All groups share one centre, and each spreads out both ways along 10 directions, with some noise.
In the rows, zero is written as 128.
Known rows, each followed by its group:
[135 124 150 129 104 125 127  84 108 184 122 132 134 162 108 150 150 127
  81 120 123]
j_836
[ 90  99 101 143  62 120 145 151 131 121 153 103 140 113 155 211 137 126
 129 114 124]
j_746
[165 127  81 104 130 100 148  95 126 151 102 150 136  86 113  93 106 156
 150 182 115]
j_837
[124 137  93 127 133 158 111 104 118 113 158 185 112 114 105 110 101 120
 116 158  89]
j_837
[ 85 103 145 151 167 151 119 123 149  46 130  99  94 141  74 129 109 147
 129 121 156]
j_837
[111 119 134 145 181 142 120 147 109 105 117 133 122  64 131  97  95 137
 138 186 154]
j_713
[ 87 154 148 113 109 109 113 199 115  65 203 150 142 134 184 150 120 122
 160  94 145]
j_746
[ 82 156 147 102 139 111  74 146 137  62 144 117 147 144 162 165 127 104
  80 179 143]
j_653
[152 114 171  94 140 166 154 118 126 139  72 148 137 150  63 115 116  92
 104 130 144]
j_836
[120 122 190 122 160 186 143 186 165 143 140  96  98 145 121 132 113  99
 146  72 155]
j_653
[112 143 119 117 148 100  90 120 120  49 129 155 134 127 156  97 129 150
 104 173 119]
j_836
[102 113 110 109  79  78 129 166 101  96 184 182 169  97 134 173 116  85
 156 139 137]
j_29
[148  97 117 162 164 137 132 106 116 189 123 144 110 114  87  88 128 116
 155 107 113]
j_29
[118  76 135 111 116 139 111 145 173 104 118 159 112  86 155 143 117 106
  76 196 120]
j_746
[105 144 121 133 130  82  90 115 101 143 164 123 132 128 144 144 148 143
 108 141 133]
j_713
[107  81 176 111 154  58  92 175 180 152 145  97  96  96 137 143 143 119
  96 163 181]
j_746
[151 167 185  68 139 134 139 173 135 159 149 141 147 167  82 125 117  52
 163  86 168]
j_746
[ 99 122 113 111  76 143 119 151 142 146 157 128 126 115 148 205 132  87
  95 140 112]
j_29
[147 143 114 135 151 147 121 124 132  48  94 163 145 138 160  66 120 140
 142 141 104]
j_653
[142 165 150 153 108 106 147 123 142 155 135  64 168 134 194 161 121 163
 156 138 152]
j_836
[133 110 181  82 123 125 164 132 123 173 169 160 105 105  96 125  79 172
 131 130 162]
j_653
[120 108 162 117 152 122 143 136 117 154 135 118 111 130  71 125 123 131
 139 103 163]
j_837
[136 164 131 101 104 109 109  90  69 182 155 189 159 163  83 143 140  73
  99 131 117]
j_29
[ 75 141 148 112 156 143  84 186 161 108 158  83  86 118 170 153 131 132
  89 141 139]
j_29
[ 54 112 192 136 161 121  81 185 103  92 171 120 108 140 153 142 147 126
  88  92 164]
j_746
[ 96  68 152 145  93 141 103 174 183 171 170 120  88 104 180 190 153  89
  74 124 125]
j_746
[157 116 167 121 174 177 153 115 146  95  52 126 149  81 151  84  68 153
 116 228 140]
j_836
[ 88  97 159 152 134 169 115 175 121 127 170 145  94 120 159 133 133 129
 109  85 121]
j_746
[109 120 130 120  64  91 111 100 117  86 133 146 164 144 172 184 146 142
  63 168 121]
j_837
[105 115 141 130  97 163 102 133 141  74 121 153 131 164 155 158 150  98
  63 129 103]
j_836
[122 111 106 136 123 131 110 133  91 159 127 163 127 124 103 127 158  72
 119 101 107]
j_653
[133 122 176  99  87 115 137 115  81 139 152 196 144 152 133 132 128 143
  90 116 133]
j_837
[122 157 151 126 144  82 134 140  97 144 132  88 156 122 111 142 127 130
 165 128 184]
j_713
[105 156 140 109 131  41 106 131 114 156 148  61 151 160 103 173 163 120
 138 108 182]
j_713
[117  64 159 131 108 138 157 163 133  95 107 140 151 114 104 159 121  76
 135 118 154]
j_29
[123 116  99 101 149 115 129 153 173 142 129 100 107 116  94 138 128  99
 155 119 124]
j_713
[153 126 153 133  84 164 150 125 108 133 142 193 156 164 126 137 125  84
 132  84 109]
j_29
[172 160 143 137 173 168 138  91 133 157  92 130 119 166 101  64 126 133
 136 105 113]
j_746
[147 172 116 106 109 137 110 116  96 151 167 201 140 139 160 104 124 118
 115 135  86]
j_837
[ 94 142  81 134 121  89  88 145 149  80 149  99 136 118 167 159 146 121
 129 150 118]
j_836
[163 165 141  76 111  68 157 110  87 122 131 168 175 152  85 107 113 145
 169 121 157]
j_653
[179 109  94 130 143 130 162  81 144 109  86 162 105 133  90  41 118 190
 162 116 105]
j_836
[132 146  86 126 139 103 112  87 115 164 103 108 145 106  97 144 129 107
 114 189 124]
j_713
[145 124 158 109  71 116 147  75 122 119 133 163 146 153 148 145 113 185
  79 160 126]
j_653
[113 131 129 148 105 129 110  61 123 145 127 105 127 185  80 185 154 118
  68 119 119]
j_837
[150 179 150  97 117 155 127 135 120  59 109 174 190 189 129 121 116  58
 135 128 121]
j_29
[111 136 149 134 131 157  86  98 122  86 119 155 133 168 145 128 139 115
  52 156 106]
j_837
[149 151 116 121  94 100 137 104 109 119 144 162 164 153 136 130 128 129
 146 123 122]
j_29
[156 189 106  98 127 158 138 141 163  85 121 129 147 145 150 110 104 111
 165 140 110]
j_29
[148 158  96  78 103 137 118 133 129 158 185 202 118 149 112 119 118  95
 137 101  77]
j_713
[124  94 126  98 118 129 163 169 133 104 141 161 124  81 107 130  87 126
 167 140 147]
j_837
[105 125 127 125 172  98 120 173 135 113 154 103 108  93 130 102 118 149
 177 119 155]
j_653
[ 99  82  64 107 125  58 105 118 128  73 128 147 117  69 107 135 130 156
 113 195 123]
j_836
[166 174 142  93 162  92 129  79  97 131 100 146 152 149  86  68 114 162
 138 155 146]
j_836
[ 83 132 115 146 149  83 112 143 100  81 153  94 133 117 149 132 136 176
 151 119 147]
j_746
[ 87  88 115 156 119 117 108  95 101  66 109 131 132 107 156 138 132 187
  71 172 112]
j_746
[102 112 181 122  83 147 135 179 118 130 148 128 147 169 133 190 153  62
 111  56 149]
j_653
[103 106 136 131 131 129 123 145 127 186 154 107 103 119  96 163 140 101
 118 104 137]
j_837
[111 121 102  99  79  98 147 135 154  81 119  97 164 125  97 206 116  91
 141 161 150]
j_837
[145 122  71 212 138  78 100  66 145  85  72  85 181 155 150 123 172 106
 143 153 103]
j_29
[148 113 146 159 155 186 156 120 122 150  81 122 121  95 116 102 107 123
 137 149 137]
j_713
[101 155 131 142  85 119 120 165  93  80 182 155 162  97 199 164 106 125
 142 156 140]
j_713
[101 110 160 108 148 170 116 162 151 118 131 124  83 111 149 126 116 145
  83 139 130]
j_29
[160 110 157 120 116 133 190 143 140 117 114 127 131 128 120 105 103 167
 185  87 157]
j_713
[160 103 142 105  92 125 157  77 113 124 100 182 128 169  80 104 142 156
 105  97 120]
j_836
[115 109 130 117 129 151 132 137 165 163 106  79 120 123  97 181 130  71
 106 145 134]
j_653
[ 91  89  36 130 108  67 111 139 135 146 143 103 123  45 119 186 136 106
 137 193 119]
j_653
[ 91 135 111  94 155 134  82 137 142 111 138 128 118  91 123 151 108  87
  85 218 123]
j_653
[145 111 144 139 172 144 134 122 141 110  98 126 114 108 139  71 107 173
 138 145 131]
j_836
[160 155 108 128 136 117 155 113 134 156 108  97 144 120 105 119 116 126
 179 130 142]
j_713
[126 149 141 130 152 138 131 164 130 137 153 109 120 142 124 115 126 117
 173  74 138]
j_746
[145 137 125  89 111  91 164 152 107 154 188 175 126 106 109 104  97 161
 198  95 145]
j_713

New rows, each followed by its group:
[115 137 186 109 163 115  97 144  89  98 149 179 125 138 154  78 126 154
  97 132 147]
j_837
[ 92  67 165  81 161 144 112 183 175  59 109 137  99 127 111 123 126 103
  93 130 137]
j_713
[116  78 126 108  88 117 125 100 122  67 104 174 125 148 102 138 147 136
  69 137 116]
j_836
[145 135 115 112 134 134 124 163 146 181 106 117 137 103 162 128 139  82
 129 143 114]
j_837
[146 111 144 115 141 140 145 174 180 122 128 126 111 104 134 110 104 113
 165 122 142]
j_746
[154 211 134  72  94 137 123  89 134 111 130 137 136 180 164 123 118 180
  81 152 108]
j_29
[122 127 104 101 180  93 106 148 135  85 106 126 133  77 131  93 107 131
 136 206 139]
j_837
[125 127 120  91 124 109 129 100 133 155 153 147 113  92 113 138  89 163
 110 198 132]
j_653
[119 139 178 133 176 178 123 178 156  93 115 104 123 137 159 106 111 106
 136 116 146]
j_836
[ 97 124 143 166 174 165  60  94 159 140  98  75  94 152 153 136 155 117
  30 170 102]
j_653
[146  92 151 136 124  53 152 107 117 136 106 116 132 113 154  99 140 227
 134 129 162]
j_837
[148  59 114  97  88 136 176 111 145 127  80 152 123 116  52 145 125 111
 119 128 125]
j_836
[166 129 118  97  98 163 180 112 120 141 139 194 129 125  79 109  85 124
 169 113 113]
j_837
[148 152 125  86 134 120 137 135 100  98  92 167 170 141  81 110 126  74
 145 135 133]
j_653
[164 111 100 119 130 186 139 106 160 145 111 169 103 134 118  92 114 122
 122 124  67]
j_713
[151 127  50 120 130 101 138 113 143 175 125 124 122  69 115 114 112 135
 166 175 104]
j_837
[124 184  88 119  86  90 110 111 147 169 149  67 142 161 145 197 160 109
 118 129 121]
j_29
[139 115 129  53 136 138 167 137 147 112 102 141 107  79  95 104  76 173
 132 186 145]
j_29
[ 99 153 103  90 114 121 123 174 188 108 139  51 111 106 164 183 121 136
 130 158 139]
j_29
[ 93 106 146 124 108  61 108 107 120 143 127  79 130 137 125 185 163 159
  71 145 162]
j_29
[102 118  99 114  97 149 112 123 114  92 133 177 137 103 141 159 114 101
  85 183  95]
j_746
[153 151 131  67 138 148 166 156 148 121 131 150 141 111  86 115  72  98
 184 145 145]
j_653
[144 141 136 117 108 137 113 129 110 113 135 197 142 128 195  97 125 143
  97 152  95]
j_837
[ 67 124 118 142 167 153 106 169 110  34 122 105 133 111 144 133 116 129
 132 134 128]
j_746
[134  69  67 162 126 129 154 154 145 154 163 150 100  46 127 116 105 126
 197 128 104]
j_29
[132  96 124 132 132  99 128 108 142 132 126 126 106 124 129 107 135 182
 116 126 120]
j_713
[186 159 145 123 134 168 132 120 170 150 109 150 126 166 138  88 125 102
 130 115 105]
j_746
[149 183  95 106 107 141 122 138 133  93 157 176 156 133 173 116 108 107
 156 141  91]
j_837
[108 177 139 130 141  85  87 149 107 106 148  99 159 175 143 138 166  98
 135  93 146]
j_653
[149 128  83  97  66  72 161  95 137 119 112 117 173 120 108 182 118 134
 147 169 139]
j_837
[132 138 182  92 139 119 105 167 117 130 101 139 158 133 177 120 143  92
  86 145 141]
j_837
[148 118 177 101 159 141 166 135 160 152 157 124  87 105 117  87  68 206
 163 130 160]
j_653
[136 135 170 104  89 175 156 146 120 180 145 150 146 142 123 177 112  73
 118 112 132]
j_836
[125  91 126 147 116 181 143 104 154 100 106 130 112 137 108 141 118 128
 102 134 110]
j_837
[132 159  61 126 116 135  90 119 156 134 171 153 109 137 163 122 139 115
 121 131  58]
j_713
[ 75 136 163 108 171 161  96 157  94  44 115 137 140 139 118 130 118  93
  95 144 145]
j_746
[124 174  96 103 129 121  86 124 135 149 112 109 160 136 133 166 147  42
  93 179 105]
j_837
[ 88 162 101 120 127 154  66 135 145 167 201 131 101 111 162 175 117  92
  77 176  90]
j_653
[129  80 149 145 155 128 140 133 137 114  83 105 116 120 116 104 140 145
 125 117 146]
j_653
[150  99  92 140 121 128 142  75 135 114  82 135 127 106 128 108 119 174
 109 178 101]
j_746
[176  92 127 170 118 131 157  66 101 163 108 179 136 140 109  80 132 154
 141 104 102]
j_29
[156 131 159 104 124 112 147  85 116 150 104 137 140 156  90 116 124 152
 115 133 148]
j_653
[131 138  95 121 169 103 122 105 126 127 131 124 110 108  81  97 108 149
 157 157 133]
j_837
[104 165 105 133 189 110  64 150 123 109 159 128 112 105 166  87 131 127
 131 158 114]
j_837
[114 150 166 104 117 117 123 172 115  46 146 154 173 154 144 140 115  89
 146 116 155]
j_29
[176  97 115 118 129 105 157  53 140 167  62 129 128 114  77  98 123 163
 108 183 124]
j_746
[ 99 112  98 158 165 154 113 118 126 131 104  88 108 110 117 132 137 123
 116 141 110]
j_746
[ 84  91 140 163 164 167  92 121 104 100 115 137  97 115 142 113 133 152
  68 143 109]
j_746
[114 109 135 119 152 107 122 120 141 154 134  96  76 101 138 108 127 218
  99 142 142]
j_29
[127 119 183 139 121 101 138 132 128 118  97  78 148 187 123 147 170 130
 120  73 166]
j_653
[106 155 124 146 195 113  58 120 121  54  81 110 140 156 147  88 159 108
  90 162 121]
j_653
[164 104 132 130 108 122 152  75 108 118  77 175 165 145  93 115 125 119
 114 155 117]
j_29
[162 124 123 109  91 130 145 138 147 153  84 133 161 119 183 145 140 100
 104 158 106]
j_837
[162 159 126  90 101  92 150  85 107 150 127 154 161 151  94 128 117 141
 135 141 134]
j_653
[ 87 104 142 144 167  85 108 126 130  99 142  88 104 122 100 128 135 172
 128 124 166]
j_837
[129 144 178 119  97 149 132 116 106 140 147 157 139 188 111 147 134 109
 104  79 133]
j_837
[129 108 115 138 144 120 118 104 132 140 125 134  97 149  98 100 155 146
 115  95 112]
j_836
[125  78 132 127  55 120 173  95 137  87 123 140 142 138 114 175 118 166
 109 134 138]
j_837
[136 138 163  93 170 104 106 152 169  64  96 122 139 130 136  99 116 112
 123 177 159]
j_746
[129 109 199 109 136 104 125 182 127 171  90  96 147 132 182 132 162 108
  90 116 163]
j_837
[146 149 181  88 168  84 120 192 116 171 101 108 157 125 174  96 149 104
 136 120 167]
j_837
[167 113 158 107 109 165 170 141 163  72 112 167 130 168 146  90 110 154
 147  80 114]
j_713
[125 138 136 143 120 182 152 121  85 122 132 148 135 155 117 121 122 136
 141  72 105]
j_746
[105 122  67 150 106 181 108  95 165  91 123 124 115 127 112 176 117  81
  95 174  81]
j_837
[137  97 125 128 130 157 149  87 104 203  92 129 115 126  56 138 131 116
  99 123 120]
j_746
[164 175 130 119 164 126 114 105 164 119  82  95 146 174 121 101 135 100
 133 143 131]
j_746
[ 89 110 179 141 155 174 103 115  89  48 101 154 131 159 146 107 131 151
  56 133 122]
j_746
[135 130 132 112 120 149 135 126 135 169 157 141 111 120 119 138 109 121
 125 127 117]
j_653
[140 169 155 100 121  77 135 101 100  87 110 122 174 176 113 127 135 147
 133 127 163]
j_746
[172 136  93  95  94 173 167 115 161 131  83 142 150 146  76 146 112  60
 146 131 104]
j_836
[130 157 111 146 138 133  88  94 116 143  93 116 146 173 119 138 174  71
  82 127  99]
j_653
[133 193  94  98  96  79 103 129 116 163 155 122 172 148 145 169 147  77
 132 143 119]
j_837
[140 182 118 124  69 134 127 109  91 165 164 166 166 154 147 169 134  90
 119 124 110]
j_713
[115 110 113 134  63 123 148 118 119 109 106 121 170  95 150 205 117 108
 107 193 136]
j_713
[ 81  94  95 167 138 196 115 105  90 156 118 126 104 108 103 159 136 110
  82 128  82]
j_746
[114 148 115  65  80  66 121 116 100  95 142 164 173 122 114 171 114 114
 103 194 141]
j_29
[113  49 201 133 126 126 128 127 111 159 138 162  86 116 127 116 137 173
  64 116 149]
j_746
[103 143 108 101 126 119 122 173 169  72 154 110 135  97 161 155  94 117
 149 178 138]
j_653
[140 134  97 153  99  97 136 102 141 106 139 124 142 114 192 123 121 198
 143 155 108]
j_836
[ 99  90 141 152 116 140 135 122 126 150 176 127  87 129  91 155 129 151
 122  85 134]
j_837
[139 139  66 111 145 159 134 118 151  77 119 164 120  88  98  98  76 112
 161 185  98]
j_837
[153 173 124 101 146 167 128 113 177 103  62  76 137 167 123 124 125 106
 114 156 121]
j_29
[ 95 134 111 108 157  34  98 127 115  94 131  95 147  83 133 138 120 161
 134 208 168]
j_836
[ 80  84 133 137 122 127 125 170 170  37 126  85 123 108 148 173 120 128
 128 141 151]
j_837
[138  73 107 115  95 183 163 147 172  62  88 158 118 114 116 133 111 106
 130 129 101]
j_836
[116 176 123  93 142  94 101 187 133  86 141 123 161 120 181 123 126  93
 156 152 141]
j_837
[128  84  70 171 111  97 133 110 180  82  93  81 127  85 174 143 132 174
 140 175 113]
j_29
[117 104 118 138  80  73 110 138 145 155 198 146 110 101 193 158 141 160
 112 136 119]
j_746
[ 97 141  91 123  65 105 116 178 140  33 180 160 178 115 198 187 117  80
 154 154 113]
j_29
[140 124  84 132  95 155 132 122 154 106 133 153 118 136 141 126 130 114
 134 117  83]
j_836
[ 86  93  92 154 138 190 118 151 174 106 157 112  83  97 100 167 108  87
 132 127 107]
j_837
[ 93 132 115 113 121 146  69  86  98  92 138 196 129 133 119 142 124 102
  36 204  91]
j_837
[141 133 163 113 142 113  91 152 156 149 174 174  98 127 170  90 127 126
 110 139 128]
j_746
[132 131 186 124 125 171 130 121 148 152 135 121 113 165 135 144 121 133
  85 113 132]
j_653
[161 101  66  92  78 104 167  93 132 123 113 185 132 104  76 122 112 141
 152 147 104]
j_836
[125 168 127  94 154  43 104  95 118  95 117 103 157 139 115 116 125 165
 127 189 165]
j_653
[132 101 186  90 139  72 131 157  95 142 110 154 144 107 158  99 134 162
 104 148 166]
j_837
